The groups are shells around one centre, one inside the other: the same stretched ball of 4 dimensions in 10 sizes.
Some rows, each with its group after it:
[ 30  19 -50  10   8  -6  42  -9  10  10   8 -45  46  22  -4 -23  25   0
  27  14  32  26 -31] -> (5)
[ 56 -16 -64   8 -13 -28  68 -10  52 -34   9 -37  39 -17 -43 -57  28   3
  23  21  24  31 -41] -> (0)
[ 38  -3 -71  -1  25 -10  48  -6  -6   9  -5 -50  44   8 -10 -36  30  -9
  40  21  29  47 -12] -> (0)
[ 34  10 -68   5   0 -12  50  -4  37 -12  22 -60  57  24 -24  -6  15   4
  27  31  41  11 -32] -> (3)
[ 54   9 -10  21 -23 -20  54 -24  31   1  -6  -1  22 -23 -13 -89  38  11
  15 -17  12  40 -69] -> (4)
[ 41   4 -40  21   6 -16  52 -14  -2  -3 -14 -12  20 -10 -10 -77  48 -13
  17  -4   5  58 -29] -> (8)
[ 47   2 -27  22   4 -18  52 -19  -7   3 -23   2  12 -23  -6 -98  53 -11
  18 -15  -1  68 -36] -> (4)
[ 44 -14 -88  -2  11 -20  61  -1  30 -23  10 -60  51   4 -35 -25  23  -6
  34  37  33  31 -15] -> (1)
[ 35  13 -43  15   9 -10  44 -12  -2   9  -5 -28  33   7  -3 -50  36  -6
  24   3  19  44 -30] -> (8)
[ 49 -13 -71   2   7 -21  60  -7  24 -14   1 -45  42  -8 -29 -48  29  -3
  33  23  27  40 -25] -> (2)
[ 48 -23 -86   4  22 -23  63  -3   6 -23 -10 -41  34 -13 -31 -58  40 -20
  32  26  15  60  -3] -> (3)
[ 49  23  -2  25 -40 -18  52 -24  58  -4  13  -8  32  -8 -16 -66  26  23
   8 -14  23  13 -85] -> (4)
[ 38   9 -39  19   8 -13  48 -13  -4   4 -11 -16  24  -3  -5 -67  44 -11
  19  -3   9  54 -29] -> (7)
[ 42  25   1  41 -34 -19  52 -23  36 -14   1  13  12 -12 -13 -88  46   3
  -7 -23   0  35 -70] -> (1)
[ 49 -16 -84  -3   4 -22  63  -3  40 -24  12 -59  52   0 -38 -29  20   0
  35  36  36  27 -24] -> (5)
[ 37  37   6  42 -44 -16  49 -23  52 -14  15   5  21   2 -13 -67  37  12
 -11 -19  10  15 -80] -> (1)
[ 29  40  -9  26 -19  -6  38 -19  26  14  13 -20  37  20   3 -38  27  12
  10  -9  26  15 -64] -> (2)
[ 51  -2 -39  20 -13 -23  60 -15  32 -19  -2 -15  25 -18 -25 -76  39  -1
  15   1  11  42 -46] -> (2)
[ 47   0 -49   7   2 -16  52 -13  18   1  -2 -34  38  -5 -16 -54  30   2
  30   9  25  39 -38] -> (8)
[ 31  20 -38  17   8  -7  41 -12  -3  13  -2 -28  34  13   1 -44  35  -6
  22   2  20  40 -32] -> (6)
[ 29  44  10  32 -10  -2  31 -24  -6  33  -8   4  20   9  21 -69  42   4
   9 -30  10  39 -62] -> (0)
[ 46  11 -32  10 -11 -14  49 -17  30   7   5 -30  41  -1 -11 -50  24  13
  27   2  30  26 -56] -> (9)
[ 39  22 -11  37 -25 -18  52 -20  30 -14   1   5  16  -7 -14 -79  45  -1
  -3 -16   2  37 -59] -> (8)
[ 38  26 -10  24 -11 -10  42 -21  11  16  -3  -8  26   0   3 -67  37   6
  15 -16  15  36 -58] -> (7)
[ 36  42  12  32 -36  -9  40 -26  39  13  12  -4  30   8   2 -58  29  20
   3 -23  21  12 -85] -> (9)
[ 30  25 -20  38  -9 -13  47 -16   6  -8  -5   2  14   2  -6 -73  51 -13
  -3 -13  -2  47 -40] -> (6)
[ 46   8 -44  12 -22 -20  57 -13  57 -18  20 -38  46   3 -30 -37  20  13
  18  15  33  11 -57] -> (9)
[ 56 -18 -57   7   8 -23  61 -13  10 -10 -16 -23  26 -27 -23 -82  42  -8
  31   7  12  61 -27] -> (4)
[ 42  18 -26  15 -14 -13  47 -17  31   6   8 -26  39   3  -9 -49  26  12
  21  -1  27  23 -58] -> (7)
[ 42  29   7  42 -41 -19  52 -25  45 -13   6  13  15 -10 -13 -84  42   9
  -9 -25   4  27 -79] -> (5)
[ 50  -5 -50  12  -8 -22  60 -12  33 -17   2 -28  34 -12 -27 -61  33   0
  22  10  19  37 -41] -> (7)
[ 43 -11 -79   6  10 -21  60  -3  22 -24   4 -46  41  -1 -32 -41  32 -11
  27  28  23  40 -16] -> (2)
[ 27  59  29  49 -48  -8  37 -27  45   6  18  11  22  16   5 -59  34  18
 -15 -32  12   5 -93] -> (3)
[ 50  -5 -58   3  -3 -19  57 -11  35 -10   7 -43  45  -5 -26 -45  23   6
  32  18  31  29 -40] -> (6)
[ 30  26 -28  36 -21 -15  51 -13  36 -22  14 -14  27  12 -18 -48  38  -4
  -5   1  11  23 -48] -> (9)
[ 23  40  -8  41 -13  -8  40 -17   7   2   2   1  18  15   3 -59  46  -8
  -5 -16   4  35 -48] -> (6)
[ 37  19 -13  38  -7 -15  49 -19  -2  -3 -16  13   6 -12  -3 -95  58 -14
  -1 -22  -9  60 -42] -> (5)
[ 40  -8 -67  16  20 -18  57  -6  -8 -15 -15 -24  23  -9 -18 -68  49 -24
  21  12   4  65  -6] -> (3)
[ 52  -6 -43  10   4 -19  55 -15   8   1 -14 -19  26 -20 -14 -79  40  -4
  28  -1  13  55 -36] -> (1)
[ 54 -14 -54  19  -7 -28  66 -12  29 -31  -6 -15  22 -25 -35 -83  45 -10
  15   7   5  52 -34] -> (0)

New rows. What belongs after each?
[ 47  -4 -61   4  -3 -19  57  -9  36 -13   9 -45  46  -1 -28 -39  23   4
  29  21  31  27 -37] -> (8)
[ 33  43  23  52 -34 -13  43 -27  20   0  -4  29   3  -5   4 -95  54   0
 -16 -39  -8  39 -74] -> (3)
[ 27  46   2  37 -32  -8  40 -21  37   2  17  -7  30  19  -1 -45  31  11
  -4 -15  18  10 -72] -> (8)
[ 46  23 -14  24 -42 -19  54 -20  70 -15  23 -20  39   0 -24 -49  20  23
   7  -2  28   3 -82] -> (0)
[ 44  13 -18  30 -15 -19  53 -19  19  -8  -7   1  16 -14 -12 -85  47  -3
   6 -14   3  47 -51] -> (7)
[ 26  27 -43  14   6  -4  38 -10   7  12   9 -40  44  27   0 -22  26  -1
  22  10  30  25 -33] -> (3)
[ 34  37 -14  27 -41 -13  47 -18  67 -11  32 -27  45  21 -18 -25  16  22
   2   2  33  -9 -79] -> (0)
[ 49  21   6  32 -31 -18  50 -27  32   2  -4  11  16 -19  -7 -94  41  11
   5 -27   7  37 -77] -> (3)
[ 41  31  12  39 -30 -15  46 -26  24   4  -4  16  12 -11  -1 -91  46   6
  -3 -31   2  38 -75] -> (6)
[ 35  -9 -86   7  29 -15  55   0  -8 -14  -7 -45  36   5 -21 -41  41 -25
  29  27  16  57   5] -> (0)
[ 41  34  16  36 -29 -12  43 -28  22  13  -4  13  16  -8   4 -87  42  11
   2 -33   6  35 -78] -> (9)
[ 39   8 -46  12   8 -12  48 -12   3   7  -5 -30  34   2  -7 -52  35  -5
  27   5  20  44 -31] -> (7)
[ 35  43  19  33 -24  -6  35 -28  13  28  -3   7  21   3  15 -74  38  13
   7 -33  13  30 -78] -> (3)
[  37   26    2   39   -8  -12   43  -24  -10   11  -21   20    3  -13
    8 -102   58  -10    1  -33   -9   62  -51] -> (4)
[ 41  13 -38  24 -23 -20  57 -13  50 -24  16 -25  35   3 -28 -47  29   5
   7   8  21  19 -53] -> (8)
[ 29  33  -5  33   0  -5  36 -20 -16  22 -15   5  14   4  15 -77  51  -9
   7 -25   1  53 -44] -> (3)
[ 49  10 -25  20 -27 -21  56 -18  50 -12  10 -18  33  -9 -23 -62  29  13
  13  -2  21  22 -66] -> (6)
[ 39  25 -23  25 -37 -17  53 -16  67 -20  28 -27  42  11 -25 -35  20  18
   4   5  29  -1 -72] -> (3)
[ 21  54  13  43 -22  -2  32 -23  10  18   5   5  20  21  15 -57  41   4
  -6 -28   9  25 -66] -> (1)
[ 41  43  34  44 -44 -13  42 -32  34  12  -1  26  11 -10   5 -95  43  17
  -8 -43   3  28 -95] -> (0)
[ 45  -3 -49  14   9 -17  54 -12   2  -4 -13 -20  25 -12 -14 -72  43 -11
  24   3  10  57 -26] -> (8)
[ 29  33  -8  36  -6  -8  40 -19  -4  11  -9   4  15   5   8 -73  49  -8
   2 -21   2  47 -46] -> (2)
[ 38  13 -54   3  -3 -11  47  -9  34   2  18 -54  55  19 -16 -16  15  11
  31  21  42  12 -43] -> (3)
[ 36  34 -10  35 -45 -17  51 -18  69 -22  28 -14  35  11 -23 -42  25  17
  -6  -3  22  -1 -79] -> (0)
[ 47 -11 -66   0  22 -15  53  -9  -6   5 -14 -38  36 -10 -13 -59  36  -9
  39  13  21  58 -17] -> (4)
[ 34  11 -64  14  -9 -16  55  -5  46 -26  24 -50  49  20 -30 -15  21   1
  16  28  32  11 -34] -> (5)
[ 34  14 -50  10   3 -10  46 -10  16   4   7 -42  44  15 -10 -30  26   1
  26  13  30  27 -35] -> (8)
[ 33  10 -59  22  -7 -18  56  -6  36 -30  15 -36  37  13 -29 -33  32  -8
   9  21  20  25 -29] -> (1)
[ 18  36 -34  34  -5  -7  41  -9  13  -7  12 -22  31  29  -5 -30  38 -11
  -1   3  14  26 -33] -> (0)
[ 37  39   7  25 -29  -7  38 -25  33  21   9 -10  34   8   5 -55  26  21
  12 -20  25  14 -81] -> (3)
[ 38   1 -69  11   1 -18  56  -5  31 -22  12 -46  44  10 -29 -30  28  -6
  21  26  27  27 -25] -> (8)
[ 26  57  20  44 -46  -7  37 -25  49   4  23   1  28  22   2 -46  30  19
 -12 -23  18   0 -89] -> (3)
[ 49   0 -37  17  -4 -19  55 -16  16  -6  -8 -15  25 -16 -16 -77  40  -3
  20  -2  12  49 -42] -> (7)
[ 25  20 -50  25   5 -11  46  -7   8 -10   6 -29  32  20 -11 -36  39 -15
   9  11  14  36 -22] -> (1)
[ 41  -6 -69   9  13 -18  56  -6  10 -14  -3 -38  35  -1 -22 -49  37 -13
  26  19  18  48 -16] -> (7)
[ 27  50  23  54 -35 -10  40 -26  22   0   2  25   7   5   5 -83  51   0
 -20 -36  -6  32 -74] -> (3)
[ 42  11 -23  27  -4 -16  50 -18   4   0 -14   0  15 -14  -6 -87  49  -8
  11 -14   1  55 -43] -> (8)
[ 43   8 -40  24 -19 -21  58 -13  43 -26  10 -20  30  -4 -28 -57  35   0
   7   7  15  28 -48] -> (8)
[ 54 -10 -48   6   4 -20  57 -15  12   0 -12 -24  30 -21 -18 -76  37  -1
  32   3  17  53 -37] -> (3)
[ 44   2 -47  22 -11 -22  60 -11  34 -26   4 -20  28  -8 -28 -63  39  -6
  10   8  12  38 -39] -> (8)
[ 23  36 -21  35 -12  -8  42 -14  15  -3   8 -12  26  20  -3 -45  40  -6
  -1  -6  11  28 -44] -> (2)
[ 37   0 -75  10   3 -18  57  -3  33 -26  15 -51  46  13 -32 -23  26  -7
  21  31  28  25 -21] -> (9)
[ 46  -2 -64   5  -8 -20  58  -8  46 -19  16 -49  49   3 -32 -31  20   6
  27  25  34  19 -40] -> (6)
[ 33   5 -75   6  10 -13  51  -3  21 -12  13 -57  50  20 -22 -15  23  -6
  28  31  33  25 -18] -> (1)
[ 20  40 -31  23  -8  -3  37 -11  23   7  20 -38  46  37  -1 -12  23   4
  11   8  32   9 -46] -> (0)
[ 39  34  15  48 -39 -17  49 -26  35  -9   0  23   8 -10  -7 -93  49   4
 -14 -32  -4  34 -77] -> (3)
[ 31  11 -65  12   8 -12  49  -5  17 -10  11 -47  45  20 -17 -22  28  -8
  22  23  28  28 -21] -> (6)
[ 40   7 -31  32   0 -19  53 -15   0 -12 -15   3  10 -14 -11 -89  56 -18
   5 -11  -6  62 -31] -> (5)
[ 48  -3 -64   6 -15 -22  61  -8  59 -27  21 -50  51   3 -38 -28  17  10
  24  28  36  12 -45] -> (3)
[ 39   7 -51  21 -11 -20  57  -9  37 -26  11 -30  35   4 -28 -45  33  -4
  10  14  18  28 -37] -> (7)
[ 35  41  15  41 -37 -12  43 -26  36   3   7   9  19   2  -1 -72  38  12
  -6 -27   9  22 -81] -> (8)
[ 55  -8 -45   7  -3 -21  58 -15  22  -4  -7 -25  32 -20 -21 -73  34   3
  30   4  20  46 -43] -> (5)
[ 25  30 -28  36 -11 -11  46 -12  17 -12   7 -12  24  17  -9 -48  43 -10
  -3  -2   7  31 -39] -> (9)
[ 42  32   9  28 -27 -11  42 -27  26  17   0   2  24  -5   3 -76  35  15
   9 -26  15  29 -78] -> (1)
[ 44  11 -22  29 -14 -19  54 -18  20 -10  -7   0  16 -14 -14 -84  46  -4
   6 -12   3  47 -49] -> (7)
